The rows of a group lie close to one hidden flat surface of 14 dimensions, which may be shifted away from zero. Surfaces can cross.
Known rows, each followed by its group:
[  6  11 -43 -49  41   3   5  -7  -6 -27  -8 -27  10 -20 -23 -16  45 -19
  10  36  23  -4  -7  47  18] | K68
[-13  -7   4   1 -18  32 -12  -9 -14  -9 -25   9 -29 -13   3  19  40 -29
 -16  -7   7 -21 -15  27 -32] | K716
[ 22  10  36  17  -2 -12 -36 -16  -2   6 -20  10  -9 -12 -14 -46  21  12
  22  19  12   0  33  50  24] | K939
[-14 -21  14  26  -2 -11  13  28  28 -16  11   8 -26 -24  -9 -13 -29  -9
   8  14  18  15  43  -3  16] | K938
[  4 -13  -3  14   5  30 -43  -9 -12  13 -22   3 -54 -19   8 -22  47 -15
 -12  -1  -5 -16   5  61   2] | K716
[-25   9  -8 -19  34  -4 -15 -43  35  21 -12   5 -29  57 -34  12 -13 -10
  43 -16 -20 -22   9  50  -2] | K716
[ 24   1  -3 -12   9 -14  14 -45  -8 -16 -12  -7 -35  48 -10 -46  30   7
 -15  42 -18  35  25   3 -26] | K68
[-33  -9  -8  37  30 -24  11  15  -1 -17  11  25 -23  20  23 -48 -13  -3
   3 -13  37  20  36  36   0] | K939
[ 31  -1 -14 -53  -8  -6 -18  -5  40  33   1  23 -17 -48  10 -45   0   8
  56 -20 -11  35 -12 -15  35] | K938
[  1 -20  39  21  13  38 -27 -30 -21  12 -25  32 -17  11   1 -21  -3 -11
 -33  -1  10   4  -8  -7 -33] | K68
[ 44  25  21  15  19  -3 -47 -12  -9 -23  31  11  30  21 -12 -11 -15   5
  38  17  39  44  -5 -49   8] | K68
[ 26   5  21 -15 -28 -18  24 -31  22  32 -37   9  33  50 -43   7   6  20
 -10  13 -12 -29  14  14  -3] | K68
[  5  44  21  60   6   1 -26 -18 -41  18 -10 -14  10  16  50 -29  17  45
 -43 -12 -14   6 -25  -6  -6] | K68
[ 26  -2  41  -5  -8  -8 -34  19  -3  19  -4  -1  16 -57   3 -45  -8   9
  29  10   9   7  10  -3  39] | K716
[  4 -17  20 -16 -24 -18  20   3  13  11  13  10  23 -35  19 -63  26   2
  41 -53 -29  16   1  27  23] | K938
[ 39  39 -18 -31 -31 -38 -21 -36 -28  10 -22  24 -42 -16  11 -40  31  47
  13  20  23 -15   0   4   8] | K939
[ 37  17   4 -53  33 -21  43   2  34  20  -8 -31  16  -6  -2 -55 -13  10
 -19  27 -19  25 -11 -38  18] | K716
[ 30  -6  30 -36  30   1 -11  -5  -4  55   8 -13   9 -43 -14 -35 -30  19
 -14   8  -5  -6 -20 -43  12] | K68
[  5  -5 -17  37  14 -32 -36  -4 -30  18  19  13 -12  32   9  -8 -21  45
   0  -7  13  22  38   6   9] | K716
[-28 -22  37  11  14 -15  17 -45 -17 -29   7   2 -29  -2  -3 -16 -13  13
 -31   8 -16  -6  38   1 -11] | K68
[ -9 -36  23  -7  13  10  -3   8  14   6  -4 -20  40  -2 -16   9 -12 -15
 -11  -2 -19   8   5  -1  20] | K939
[ 12 -29   4  -1   5 -42  27   7  -6  27   9  21 -30  46 -10 -29  34   6
 -48 -33  19 -34 -18   2  -4] | K939
[  2 -48 -20  32 -16  -5  -2   6 -17   7  41  -2   4   8  18  15  15  20
 -31 -26 -40  34  15  -1 -10] | K68
[ 10  32 -24  26  20   1 -39  17  -7   5  11  -1 -38 -40  13 -27  10  11
  20   7  39  16  -4  10  15] | K938
[ -2  20  -5   2 -14 -17  11   4 -25 -56   3  -5  50 -39  31  -1  32  22
  -9  -3  26  12  -8 -15  19] | K939
[ 46  27 -15 -43  -8  -1 -33 -18  -9  13  21  -7 -35 -33  26 -44  20  -5
  49  22 -31  13  -9   6  26] | K68
[-24   9   2  41  20  -9   0   7 -17 -26  23   5 -22  20  27  14 -34   8
 -23   1  30   9   6 -29  -8] | K939
[  7  51  14 -31 -18  -6  24 -18  -2  -7 -33   2  32  -3   1  -7 -20  25
   9  18  10 -12 -26 -44 -18] | K716
[-30 -13 -15   5 -36 -31  37   9 -16 -23  25  15 -14   9 -10  39 -17   5
   8  -4  -1 -31  35   7 -12] | K716
[-27 -20  -5   5  30 -31  26   1  28 -56  24  13  12  19  39 -16 -22  -6
 -11 -13   4  33  48  16  34] | K716
[ 22  31  -4 -19  -3  -7 -25  -4  34 -31   0  -7  17 -15   9  11   7  -4
  32  26   2   4  14   4  53] | K716
[  5 -23   3  38 -48 -14 -12  43 -20  -7  14  -8  39   7  34  24  -2  11
  -6 -11 -25  20  17 -10  16] | K68
[  7  23  34  25  -2  -2 -30 -32 -17 -20  -3   9  23 -34 -10 -16  20  37
  11  -4  32  11   1  -7  15] | K716
[  5  10  27 -20  34 -18 -15 -22  20  30   9   8 -43  -9  -9 -25 -28  -9
  19 -12   6 -53  14  36  39] | K716
[ -2  -9  49 -16  -3   8  -6 -13   3 -18 -44  29  22  17   4 -42  12 -33
  19 -17  17  -9 -13  12   2] | K938
[-39 -28  26  -6  23 -25  -4 -26 -44  -6 -27   4  28   0  24 -19 -31  24
 -32  -2  -3  -5  40  24  12] | K939
[ 27 -29 -36 -11  -4 -11  25  39  28   6  18  15  -3  32  -2 -36  -5 -20
   8   6  -2  60  10 -23 -10] | K939
[-20 -35  19  31 -26  -1  -2  -6   4  -6  47  16 -11 -23 -12  56 -30   9
   7 -17 -20 -20  44  10   9] | K938
[ 16 -40  26  -1 -37  16 -35  21  -3  25 -39  27  15  -1 -46  -7  18 -16
  29 -17  25  18 -35 -19 -23] | K938
[ -2  31   2  -7  -6   4   3 -56   3 -25  35  23 -22  14  20  -2  17  -4
  17 -29 -19 -26   4  30 -12] | K68
[ 16 -30  16   2  -1 -39 -30 -24 -35   9 -16  39 -21   4  12 -63  -3  25
  -6  -4  24  16  44  14  11] | K939
[-23 -32 -19 -11 -30 -18  57  11  -1 -23  15  37   1   3   6   4 -14 -11
  12 -23  -6  -5  28  12 -22] | K716
[ -6  29  46 -29  30   8  26 -19 -41 -41   1   6   8 -40  49 -68  20 -26
 -10  -2  12 -30 -26  14 -12] | K68
[ -5  13   0 -17 -38  -2  19 -21  29  42 -66  14 -22 -25 -51   1  -7  32
  21  27   7 -20  34  33 -10] | K938
[ 27   1 -30   3   0  -8 -22  29 -43 -18   2 -47 -12 -20  35 -42  36   8
  -1  37 -20  53   4 -15  15] | K68
[ -8  48   6  -5  17  28   6 -17  24   5  27  -4  22   7  -5  52 -20 -27
  28  -5 -29 -66  -6  47  10] | K939
[ 26   6  -4  -3  28 -16  15   1 -18  25 -18   5  14  27 -12 -63  37  13
 -31   9  36  -4 -15  23  -6] | K939
[ 29   9 -21  -6  -5  48 -55  -1   2 -18   4   1   1 -23  23  16  -1 -24
  17  40  -2  38  10 -12  18] | K938
[ 20 -25 -34 -20  -1   1  25  42  -8   9   9 -35   4  17 -15   3   6 -15
 -13  24 -16  22 -14 -41 -18] | K68
[-29  36  -4  23   3  -5  20 -10  22 -20 -39  14 -22 -13 -10  -6 -26  19
   0  40  35 -12  54  49   7] | K938
[  2  21  32   6  -5  -9  -1  -7  -2 -43 -19   2  36  -8  19 -65  20  -3
  33   2   4  26  15  30  21] | K938
[-26 -17  26   1 -18   0   7 -14 -50  21 -38  13 -36 -19   3 -23  -5  11
 -25  -9  -3 -22  -1  -2 -44] | K716
[-15   3 -19  -6 -18  -6 -11 -23  43 -31 -53  14 -30 -13  18  -7  24  14
   8  -9   9  36  10   5  21] | K938
[  9 -65  39 -54  17  -9 -27  21  14  20 -24 -10  43 -23 -46 -15 -10 -17
   8  -4   8  -4 -12 -14  37] | K939
[  7   9  20 -21  -8   9  30  33  16 -17  18   0  66 -38  22 -23  27 -30
  11 -15  -6 -14 -12  21  32] | K939
[  2 -22  15  27  41   0 -23   2   0   9  10  11  45  44 -23 -11 -10   5
   4 -27  31  37 -13 -18  -5] | K716
[ 29  -6 -26   4  16 -14  26  25  34  25  53 -31 -33 -38  12 -25   7   6
  -2   0 -41  31  -5 -16  25] | K938
[ 21  45 -38  26 -23  28 -39 -21 -12  -4  -4  -5 -11  -3  17  14  26   9
  22  29 -22  22  16  24  -2] | K939
[  6 -17 -19 -17 -16  12 -12  -8 -38 -56 -11   4 -19  24   7  12  37 -44
  -3  28   6   0  12  32 -16] | K68
[-34   4   6  22  -1 -22  36  43  28 -16 -38   3 -45  25 -22   7 -38 -14
  -5  29  50  -9  19  -4  -8] | K938
[-11 -25  73   6   2 -15  40  35  11  23 -15  -6 -32  -6 -37 -19 -33 -21
 -23   5   5 -47  -1 -10  -9] | K938
[  1  17  11  38  28  -9  23 -31  14 -16  33  15  23  36 -46 -18  16   6
  14  -8  30   8  17  34  -7] | K938
[-25   3  12 -11  19 -27  50   8  14 -28  24  -7  26   6  16   3 -23   0
  -9 -24   2 -23   2  -7  10] | K939
[-21  13   4  21  20 -16  24  58   6   4 -36 -30  20  20   2 -14 -21  -1
 -16  13  30  -1  -5  -5   6] | K68
[ 12  12 -12  21  15 -48   2  14 -39  13  32   0 -37   5   7  -3 -36  34
 -28  24  33 -24  22 -20   7] | K716
[ 26 -21   6   1 -11 -31   7 -21  16 -34  18  35  41  12 -19 -13  68  -1
   9 -39  26  -2   1  34  34] | K939
[-18 -21  33  41 -21  -6  -2  22 -18   4 -32  20  -3  -9 -38 -29  10   9
  24  -7  48  12  13  15 -13] | K938
[-38 -35  27 -14  25 -16  10 -27  -5 -17  -3  -6 -37  34 -20  20 -49 -17
 -19  14  -9  -6  22 -26 -24] | K716

New rows, each followed by its group:
[ 36  29  25 -27 -35  10  -1 -26  -7  25 -28   2 -15  13  11 -16   1  -4
   2  22 -46 -29 -19 -13 -19] | K68
[  3 -11 -11  -8  17  23 -10  15  -7  28 -21  12  52  32  33  -6  18 -13
 -44 -25  -8   2 -40   1   1] | K716
[ 11  35 -22   2  -1  -6  17 -14   3   0  10  16 -31   7 -44 -13  23  13
  33   8  42   3  -7  10 -30] | K716
[-10  10  35  12  -5  19   5 -27  15 -15  53  34  25 -30   6  28 -27  -6
  24 -51  -4 -17 -19 -22   1] | K68
[ 29  28  -7   8  -6  13 -44 -51  -8   6  -6 -28 -28  -5  -3 -14  26  38
   1  31 -40  41   1 -27  -7] | K68
[ 43 -47   1 -49 -63  -2  -6 -19 -40  -5  -5  -3  59  15 -30  47  31   1
 -12  37 -37 -23  26   6   3] | K68
[  9  25  16  -5 -12 -20  -9 -18  -7   3  -3  30 -37   1  20 -28 -22  -1
  33  17   8 -33  36  37  16] | K939
[ 33   5 -12   0 -12 -14 -27 -29  -5   7  29   2  32   7 -14  21  11  32
  20  -5 -15  14  11  -4  20] | K68
[  3 -10  -2 -22 -31   6  10 -22  44 -16 -35  -5  -5  24   0  20  25 -17
   5   4 -44  10   2  -2   0] | K938
[ 20 -26 -22 -20  -3   8  29  13  22  38  29  18  21  -5  -8 -14 -12  -6
   1  -8 -24  19  16  12  -3] | K938
[ 16 -20 -20  29  -2   0  -5  21  -7 -10  31  12  -3  15   9  11  38   0
 -36 -33  16  16 -25 -23  -9] | K939
[ 10   0  38   2  11   1  21  11  35   6   8 -17  27   8  -6 -23 -23 -22
  12  10 -23  -2  10   7  16] | K939
[  2 -16  14 -49  12   8  -2  21 -20  10  11   0  40 -86  22 -19 -32   3
  -2 -11   8 -15  -8 -20  31] | K939
[-46  25   6   6  13 -24   4 -36 -37  13 -44  11 -40  58   3  -6 -48  28
  -7   0   5 -22  13   4 -42] | K716
[ -9  11 -51 -16  21   6 -12 -22  11   3  -2  55  -5  -7  34   3 -25   5
  -3 -19  35  16  10  13   9] | K938
[ 23  54 -24  29 -37 -22  31  15  18 -38  17 -23 -20 -16  27 -20  47  21
   6   9  -3  14 -17 -26   4] | K939
[ 10   8 -36   7  11  22 -37  -9 -12 -11  26  20 -11  23   4  59  10 -14
 -15  -1  34 -23 -15  -1  -2] | K716
[ -2  16 -55   0  35  -2  17  21  -6  -1  14  32 -56  53  13  10  -2 -32
 -28   8  53 -30 -15  19 -30] | K716
[ 25  41  23 -13 -25   4  19  15  17   8 -24 -13  54 -28 -22 -20  57  -1
  25  -5   9 -43 -25  45  27] | K716
[ 39  15 -40  27 -43  25 -14  21  -3 -39  26  14  -3  16  29  16  27 -21
   2  17   9  39  -8 -34 -21] | K939
[-19 -40   4  42   4  17 -17  12 -18 -17   3  23   6   1  22  12   4 -15
 -39 -18  16  10   8  -1  -6] | K938
[ -4 -20  34   8   8 -20   9 -21  72 -23   9  14 -31 -11 -45  -4 -10   3
  28 -10  14  19  31 -13  33] | K938
[  7  45  -5  11 -32  11 -53 -37 -11   9 -44   0  16   6  -3  13  21  33
  53  -5  -4   0  -5  27  10] | K716
[ 34  31  11 -23  -1 -19  -3  25  -3  -1 -35  -7 -31  56   4 -29 -28 -24
  24  53   5  -8  -1 -26  -7] | K68
[ 11  11  13 -40 -36 -38  -8  14 -28 -42 -18  29 -20 -37  21  -7  13   4
   3  -4  57 -49 -15 -24  29] | K939
[ 34 -27 -29 -52  16 -13  26  -9 -10  -7  36 -16  15   1 -25 -14  18 -11
   4  27 -14  25   6 -15  -2] | K68
[  7  -1   7 -45  -9  -3   1 -34 -30  -3  16 -10   7  -2  -9  41  -4  -1
  -9  18 -22 -39  -9 -15  -2] | K68
[  4 -27 -35 -23 -32 -33 -32 -25   7 -25  10  40 -47  16   3  28 -34  11
  40  -3  10  32  35 -33  17] | K939
[ -2 -33   6 -23 -17  -7  10  -5  12  -4 -25  14  28  27  11 -18  -1   2
  -8 -31 -25  36  -4 -30  -1] | K938
[  0 -48   3 -24 -21   4  -8   6  21  18  -9 -11 -21 -38 -17   7  -6  -2
   2  21 -32  11  34  -5  12] | K68
[ 16  12  -3   0  26  -5  -8 -58  11 -22  18 -19  15  -3 -16  -5  16  46
  -9   8  -9  58   1 -35   4] | K716
[ -3 -24   9  17  30  -1 -36  10  -5  -2  41  -5   7 -23 -13  34  -7   7
  -9 -32  30   5 -20 -40  19] | K939
[ 13  34  32   7   6   2 -19 -14 -15  10 -21   1  16   4 -40  -9 -40  20
  33  51  36  10  21  -3 -10] | K938
[ 25  12 -19 -15 -30  -9  28  24   4 -10 -30 -21  -4 -18  -2 -39   8  15
  10  47  -6  47   5 -33 -17] | K716
[ -1   1 -33  37 -48   1 -25 -24  -6  -1   9   3  -1  10 -33  40  46  39
  38 -24  -6  30   6  10 -12] | K938
[  4  23  26  31  23  -2 -46 -27   3  15 -28  -7 -67 -28 -38 -18  38  30
  -8  -4  45 -21 -29  -6  12] | K938
[ -6   2  40   5 -28   8   4 -15  32 -20 -38  21  10  -8 -12  -6  -3  -8
  20   1   6 -13  27  36   8] | K68
[  7  19   1  -7  24  -8  28  28  14  40  10 -13   0 -37   9 -61 -18   4
   2   0  -2 -12  -3  24  10] | K939
[-22  -5  -1  -7   9 -40  14  -4  37 -30  24  29  -4  16  18 -14 -33   6
  34 -49  19  22   9 -23  24] | K938
[ -1  62  17  25  26 -16 -18  17   6  16  19 -10  -6 -21  47 -41 -25  16
  25 -21  16 -10 -27 -16  32] | K68
[ 20  31  -8 -41   0 -41  30  -8   7   0 -30 -62   9  -4 -18 -38  13  35
   8  56 -29  10  16  -3  18] | K68
[ 28 -20  30  -5 -14   3  -7   0   3  23  -1  16  22  16 -19  -8 -17  -2
   4   9  -4  12   0 -30   0] | K68
[ 37 -18  -3 -60  -6  32   1  20 -29  21   1 -10  26 -34  -6  10   0 -42
  -2  21  -6 -24 -46 -31 -12] | K68
[-20 -15  30   2  14 -15 -19 -47   1  19 -13  -6 -42 -57   2 -25 -10  41
 -20   6 -29   7  44  18  21] | K68
[ -6   3  24  33  31  11 -28  29   9 -25  -3 -12 -50  -4   8  -2  -3 -29
 -28  20  49  -8 -16 -24  11] | K938
[ 18  12 -28 -28 -47  10   2  29 -23  18 -53 -14 -30   0   9  -9 -10   0
  -2  52 -13  22 -15 -36 -36] | K716
[ -3   3   3  47 -30  18  -4  42   0 -21   1   6 -50  41  44  14 -34 -40
 -12  28 -11   1  12 -24 -19] | K939
[ -4 -38  -9 -16  22  18  16   4  46 -13   3   3 -12   4 -15 -37  24 -45
  13  -4 -17  43  17  27   3] | K716
[ 41  -5  45  31 -18 -17 -23  16 -41  13  10  20 -48   3  24 -40   8  12
 -36   9  23 -24 -19 -45  -4] | K939
[ 10  -9  10 -24 -15  20  -5  28  18  -3   0  33  17   7  -4  -1 -25 -61
  54   0   9  -6   4  12   4] | K938
[-18 -30  13  26  11   6  18  46  22  -9  -5 -14 -21  -8   3 -16 -24 -21
 -13  10   2  39  12 -30  -7] | K68
[ 22 -25   4 -11   7  40   4   5  31  33 -16  25 -10  15 -32 -26   7 -35
 -13   2   4  24 -26 -15 -35] | K68
[-17  11 -11 -10  13 -55  22  12  18 -35  19  11 -14  26  27  -3 -62   4
  18  20  28   3  42 -21  28] | K716
[ -5 -32   2  21 -39   4  41   1  16   6  22  -7  -5  17   4  21  -7  -5
 -30 -16 -54  16   7 -30 -38] | K68
[ 36  42  31  56  -5   9 -17  20 -14  26  45   9 -52 -20  35 -21  -8  -1
 -11   8   0 -34 -13 -14  -2] | K939
[  2   0  13  23 -18  29   6  -8  18 -36 -25   7   8   8 -29  10  22 -20
  12  15  12  28   0  -2 -25] | K68
[ 43  37  23   6  23   2  -9  -1   0  35  -9   1  -8  -6 -17 -48  18  -2
  10  17  26 -36 -22  30  14] | K939
[-22   3 -18 -23  13  32 -35 -10 -33  -3 -21   3  46 -60  31  -8 -26   4
  25  20 -10  24  32  44  20] | K939
[-33  56   0  33  16 -30 -23   2 -20 -61   6   7 -11  25  38  -9 -22   7
  48  -5  52   4   7   8  20] | K938
[-12  36  24 -15 -19   9  31 -20  20 -15 -37  16  26 -13  -5 -27  20  -1
  29 -21   9 -15 -15  21 -13] | K716
